The same things were measured in two ways. Each way mixes the same 10 hidden numbers, adds some noise and spreads widely along 6 directions of its own, which tell nothing about the thing.
(in the rows, 128 means zero)
Some things both ways: the first way, then the second way.
[127 121 150 100 137 129 102 144 122 131 158 109 129 126 134 130 137 129
 133 147 126 113 139 145 135 112]
[124  97 161 125 120 119 100 113 173 164 149 178 131 127 141 145  87  90]

[127 154 146 134 123 135 152 127 108 168 124 141 115 156 114 127 149 129
 177 138 117 108 118 121 113 152]
[ 81 116 123 133 126 162 146 104 171 146  71 164 155  77 124 123  91 109]

[135 104 151 114 134 116 169 123 141 152 135 115 117 179 123 107 115  96
 148 125 114 187 125 120  62 162]
[111 137  87 145 163 117 150 151  68  94 135 119 182 110 193 131 164 147]

[140  85 208 121 144 169  73  93  85 164 118 152 126 104 141  82 124 139
 105 193 210  76 162 156 150 104]
[ 87 129  95 131 179 133 152 161  56  84 122 107 129  97 163 127 129 137]

[105 146 115  86 123 122 158 141 130 177  82 113 111 198 132 107 132 131
 186 136  86 134 174 168  93 169]
[132 126 126 110 137 124 130 102 124 122 146 160 121 152 170 133 115 144]

[125 138 142 148 133 125 134 142 138 116 143 129 114 109 117 129 165 107
 164  93 104  95 152 129  99 153]
[120 100  82 162 122 136 149 132 103 110  51  60 150 151 206 112 128 124]

[131  94 156  94 141 167 133 114 112 203 133 134 138 186 110  92 101 134
 113 158 181 135 123 105  67 139]
[113 108 136  83 112  80 128  75 142 126  82 144 133 113  61 131 131  96]

[172 150 231 124 142 137  90 106  75 196 132 141 163 136 158  96  95 127
  69 160 194  85 137 162 160 122]
[120 116 133 115 109  97 125 141 203 146 135 186 175 136  79 141 100  81]

[154 136 156 163 134 102 132 148 152  89 162  99 123 141 156 122 148  77
 150  78  81 164 111 123  98 185]
[115  79 126 132 132 125  89 149 131 157 125 135 179  96 125  89 142 106]

[ 94 137 109  61 109 116 178 157 121 183  80 117 101 184 126 117 141 144
 183 126  79 147 153 160 100 155]
[144 117 122 135 104 127 156 131 137  82  47  83 163 142 170 117 112 120]

[125 110 150 114 126 148 126 118 115 177 119 131 133 165 128 108 145 123
 140 136 140 118 132 148 124 126]
[104 130 108  99 134 100 190 170 132  90  52 112 115 135  61 145 142 109]

[118 111 131  92  83 150 118 191 132 120 171 104 102 133 115 139 132 117
 167 108  84 132  97 120 102 132]
[ 88 123 123 102 130 116 184 125 120  90  56 162 127 124 113 166 111 123]

[162  96 175 207 174 142 156  67 113 181 136 135 120 124 124  80 136 128
  95 107 173 136 144 105  77 151]
[139 115  94  80 131  58 112 125 138 143 151 155  87 155  88 163 115  82]

[150 128 153 148 142 136 131 122 112 143 137 129 108 141 154  99 133 149
 144 113 140 116 123 148 125 164]
[ 85 115 139  93 188 131 140 174  85 116 111 218 108  73 105 146 158 131]

[148 128 159 124 121 131 115 143 119 129 207 123 145 135 123 123 116 112
 117 134 140 146 102 120 111 137]
[117 107 133 112 134 111 105 116 120 130 132 171 146 111 157 148 119 134]

[120 120 126 124 163 123 145  64 121 184 127 147 186 197 114 142 154 113
 157 166 161 116 149 166 144 123]
[149 104 140  76 129 116 154 118 166 157 149 160  49 208 110 166 111 135]

[148 119 179 134 143 133 126 132 130 127 128 122 113 130 137 111 139 105
 145 124 132 110 119 113 101 146]
[ 96 137  74 147 175 136 167 183  61  83 128 128 163 109 200 143 161 137]

[139 132 124 190 158 140 168 101 140 139 132 134 129 163 107 127 190 109
 182  83 133 110 112  84  81 164]
[ 65  88 133 148 153 186 136  84 110 164 120 165 124 145 204 117 135 168]

[ 96  93 147  51 136 110 167 129 130 174  77 120 110 148 113 171 139 104
 171 168  90 130 162 159 116 105]
[128  80 115 169 144 150 145 167  90 136 154 108 185 131 219 133 105 117]

[143 162 151 156 159 129 137 118 123 179 135 134 142 159 132 134 137 112
 145 101 103  91 133 165 120 155]
[ 94 124 106 172 181 165 134 130 122 146 112 196 157 169 222 117 133 159]

[140 170 145 132 128 144 108 127 111 147 106 144 158 150 133  66 152 145
 147 105 193  58 201 144 131 165]
[ 32  98 188 150 115 153 115  81 173 185  88 203 142  96 113 103 172 113]

[128 158 165  94 131 155  57 175 163 109 158 125 162 155 122 117 126  66
 154 127 112  69 144 143  97 152]
[123 135  68 109 130  72 149 133 119 107  83  93 129 150  93 127 166  99]

[143  66 162 151 120 155 120 117 140 112 191 143 113 127 127 119 120  96
 155 120 109 156  72 149 103 148]
[ 76 123 109 125 160 126 156 114 157 133  65 200 140 112  77 131  65  63]

[144 153 126 124 159 128 131 134 144 132 161 115 157 162 125 132 130 118
 152  93 116 101 129 160 123 145]
[150 127  86 103 132  82 151 174  93  96 101  97 113 154 137 135 169 127]

[129 120 174 116 123 127 138 119 143 147 144 169 143 151 111  92 108  89
 141 139 145 154 147 135  63 183]
[ 88  88 109 140 157 108  82 112 106 149 110 159 193  63 127 110 146  84]

[113 147 114 105 154 139 154 178 155 130 108  93  82 145 105 141 148 122
 200  97  58  95 137 114  67 148]
[148 152  60 138 104 102 162 131 150 104  84 101 134 142 168 143 104  62]

[132 110 157 131 125 149 120 128 114 153 120 124 109 153 144  85 140 128
 146 136 138 134 125 130 103 156]
[ 95 113 136 133 128 142 126  96 153 122  74 124 157 105 118  91  99 112]

[101  94 134  61 136 146 137 130 118 212 127 119 143 178 101 157 124 116
 136 172 123 128 125 136 100  97]
[109 137  90 145 142 109 132 174 121 120  98 142 170  70 136 121 138  79]

Other things, the second way, with their names:
Z230: [111 122  83 152 146  97  86 150 111 135  89  94 168  57 113  65 137  69]
Z913: [117 156 127 143 148 123 152 129 139  86  83 117 121 142 186 165 139 151]
Z345: [148 109  99 117 156 119 109 139  97 140 176 194 109 163 217 148 112 123]
Z398: [170  86 107  81 113  70 101  96 123 143 152 149 105 159 144 173  70  98]
Z658: [126 122 113 143  88 113 136  80 154 112 105 101 177 150 179 127  85 112]
Z12: [ 87 128  88 164 150 139 133 138 107 129 125 119 181  84 173 105 139 106]
Z418: [118 119  59 145 163 120 158 160  73 125 146 133 154 129 175 129 103  87]
Z446: [ 67 167  93 194 148 157 130 145 164 123  74 143 188  93 175  77 145 107]
Z681: [183 165  88 115  90  97 143 132 149  70  76  84 101 155 197 138  94 107]
Z542: [167  89 132 115 109 146 118 118  79 118 147 102 114 132 252 132 110 168]
Z566: [141 128  75 133 134 142 150 193  93 107 118 120 135 116 213 125 158 132]
Z400: [149  72 127  82  74  66 131 140 164 150 165 173 148 177  93 165 104  55]
Z748: [112 110 110 120 147 121  87 118  98 144 139 150 134  67 158 110 132 114]
Z791: [122 116 109  79 136  83 143 131 128 116 118 119  92 157  74 148 128 126]
Z754: [171 147  73 134  93 112 116  46 161 133 138  92 128 168 212 113  42 100]
Z139: [146 178  67 157  94  92 163 164 165  94  63  93 164 155 160 100 184  78]
Z232: [ 93  99 109 126 151 130 101  97  89 135 106 156 144  94 170 119  88 142]
Z641: [ 90  76  94 154 162 129 109 117  63 149 108 124 207  70 150  84 123 108]
Z578: [ 82  92 173 103 147 133 162 126 116 133 121 143 126 114  84 142 142 146]
Z914: [138 130  84 124 142 140 127 136 117 122 138 152 138 108 173  97  77  90]
Z508: [141 119 100  96 149 101 105 165 109 140 177 166 122  86 128 131 141  91]
Z489: [141 126 112  85 133  72 132 132 149 142 124 180 106 156  79 146 156  92]
Z649: [106 100 154  94 128 113 155  68 140 127 124 163 110 194 129 174  97 154]
Z530: [ 85 133 119 130 143 127 129 177 141 118 102 162 150  62 110 120 142  86]
Z762: [164  64 146  87  98  87  87 104 108 144 119 108 111 110 123 119  80  90]
Z810: [120 111  88 103 139  94 154 133 134 123 120 158 126 156 111 170  99  81]
Z340: [118 178  83 132 132 136 178 126 174 109 105 130 106 131 142 139  68  95]
Z796: [116 142 117 150  94 134 136 130 223 132  70 137 172 102 113 103  75  52]
Z80: [ 98  67 163 102 162 157 160  92  85 135 132 193 107 182 188 183 107 201]
Z461: [111  99 120 152 153 144 130 116  93 143 119 172 138 191 226 118 149 160]
Z60: [157 140  90 129  75  84 116 133 159 121  87  44 153  83 128 103 153  80]
Z638: [129 118  94 113 140  71 109  91 136 132 139 118 110 204 117 122 106  99]
Z787: [160 112 113  78 129  91 120  90 124 133 194 187  66 196 194 204  62 141]
Z373: [153 166  25 197 111 116 114 158 199 125  76 104 194 146 213  94  92  51]
Z445: [130 150  88  70 119  79 137 115 130  78 114 108  90 115  95 149 101  94]
Z244: [125 125 118 120 117 145 168 148 146 112  80 126 112 130 160 144 153 121]
Z644: [ 97  89  99 126 155 121 137  92 120 150  82 134 147 129 102 118  90 102]
Z985: [118 156  73 164 132 115 137 132 144 119  66 122 166  93 154 101 117  67]
Z136: [179 148  64 103  99  77 136 166 123  82  83  96 130 125 153 123 139  81]
Z133: [ 82 148 115 136 137 128 200 154 149  80 102 128 152 182 139 161 133 148]
Z150: [151 111  98 117  96 125 111  97 143 137 151 114 142 135 171  95  58  99]
Z404: [ 73 123 145 160 193 158 135  89  96 112 113 173 136 156 225 150 118 192]

Some of these things the first way, each followed by its name:
[124 121 169 118 131 149 111 143  94 176  96 103 101 137 150 103 160 135
 119 139 135 103 143 112 121 129] : Z530
[148  97 164 125 155 150 134 134 142 139 158 129 107 134 111 146  95  95
 155 125 105 121  99 127  73 148] : Z641
[117 104 125  91 148 138 144 147 104 170 121 113  85 123 121 137 121 169
 154 137 116 104 160 157 110 120] : Z762
[128  93 132 114 159 151 157 103 123 174 114 123 111 183 124 149 136 129
 182 140 111 119 100 148 117 132] : Z914
[132  93 158 115 164 164 101 156 143 136 162  79 112 147 116 151 150  90
 133 138 112 114  75  59  74 106] : Z12
[160 133 199 104 141 146  91 182 109 131 119  88 108  99 158 142 118 110
 109  98 126  56 136 112 125 118] : Z400
[130 125 163 111 110 145 107 152 123 142 134 116 113 135 127  96 122 116
 137 131 127 119 146 131 100 138] : Z649
[129 110 190  87 131 148  97 128  79 182  62 110  94 134 161  83 123 151
 112 181 170  87 197 148 132 120] : Z578
[147 116 189 151 157 163  67 116 144 130 155 137 149 124 136  75 121  92
 112 128 154  89 158 164 109 142] : Z638
[139 131 141 164 134 132 134 117 137 139 171 143 130 134 121  72 133 132
 136 117 134 152 122 141 100 156] : Z404
[115 121 118  98 143 119 172 128  89 187 105 107 106 156 124 158 150 168
 153 153 136 117 160 117 117 122] : Z542
[151 163 199 179 172 137 124 128  95 202 116 119 111 118 142 127 153 112
  95 115 116  75 141 113 105 142] : Z373
[140 109 163 148 126 129 128 128 109 137 141 102 106 143 154 107 151 123
 130 127 122 154 104 113 115 148] : Z796
[129 136 106  95 131 114 154 135 146 141 162 129 156 189 115 143 125 113
 173 118 112 142 121 148 103 160] : Z136
[144 132 157 119 130 115  91 158 151  98 171 105 142 156 153 119 110  77
 142 110 106 146 153 159  91 180] : Z489
[118 136 134  86 158 132 129 151 135 155 114  96 114 180 132 152 139 106
 172 146  90 109 137 128  95 141] : Z508
[117  42 173  97 140 146 132 107 122 167 118 121 107 136 120 165 115  87
 147 170 117 131 140 145  92 110] : Z418
[140 147 163 130 166 159  97 146 115 156 148 104  97 129 120 130 111 135
 150 152 124  66 144 133  99 126] : Z754
[122 109 132 111 179 162 113 129 145 167 159 114 142 166 105 139 128 116
 141 139 113 101 106 134  94 111] : Z230
[185 124 185 182 160 142  99 125 115 101 178 109 104 108 159 118 126 130
 141 111 145  96 101 133 139 147] : Z150
[102 159 133  86 107 121  97 178 139 118 158 106 131 140 126  96 146 116
 147 148 102 140 154 139 107 145] : Z913
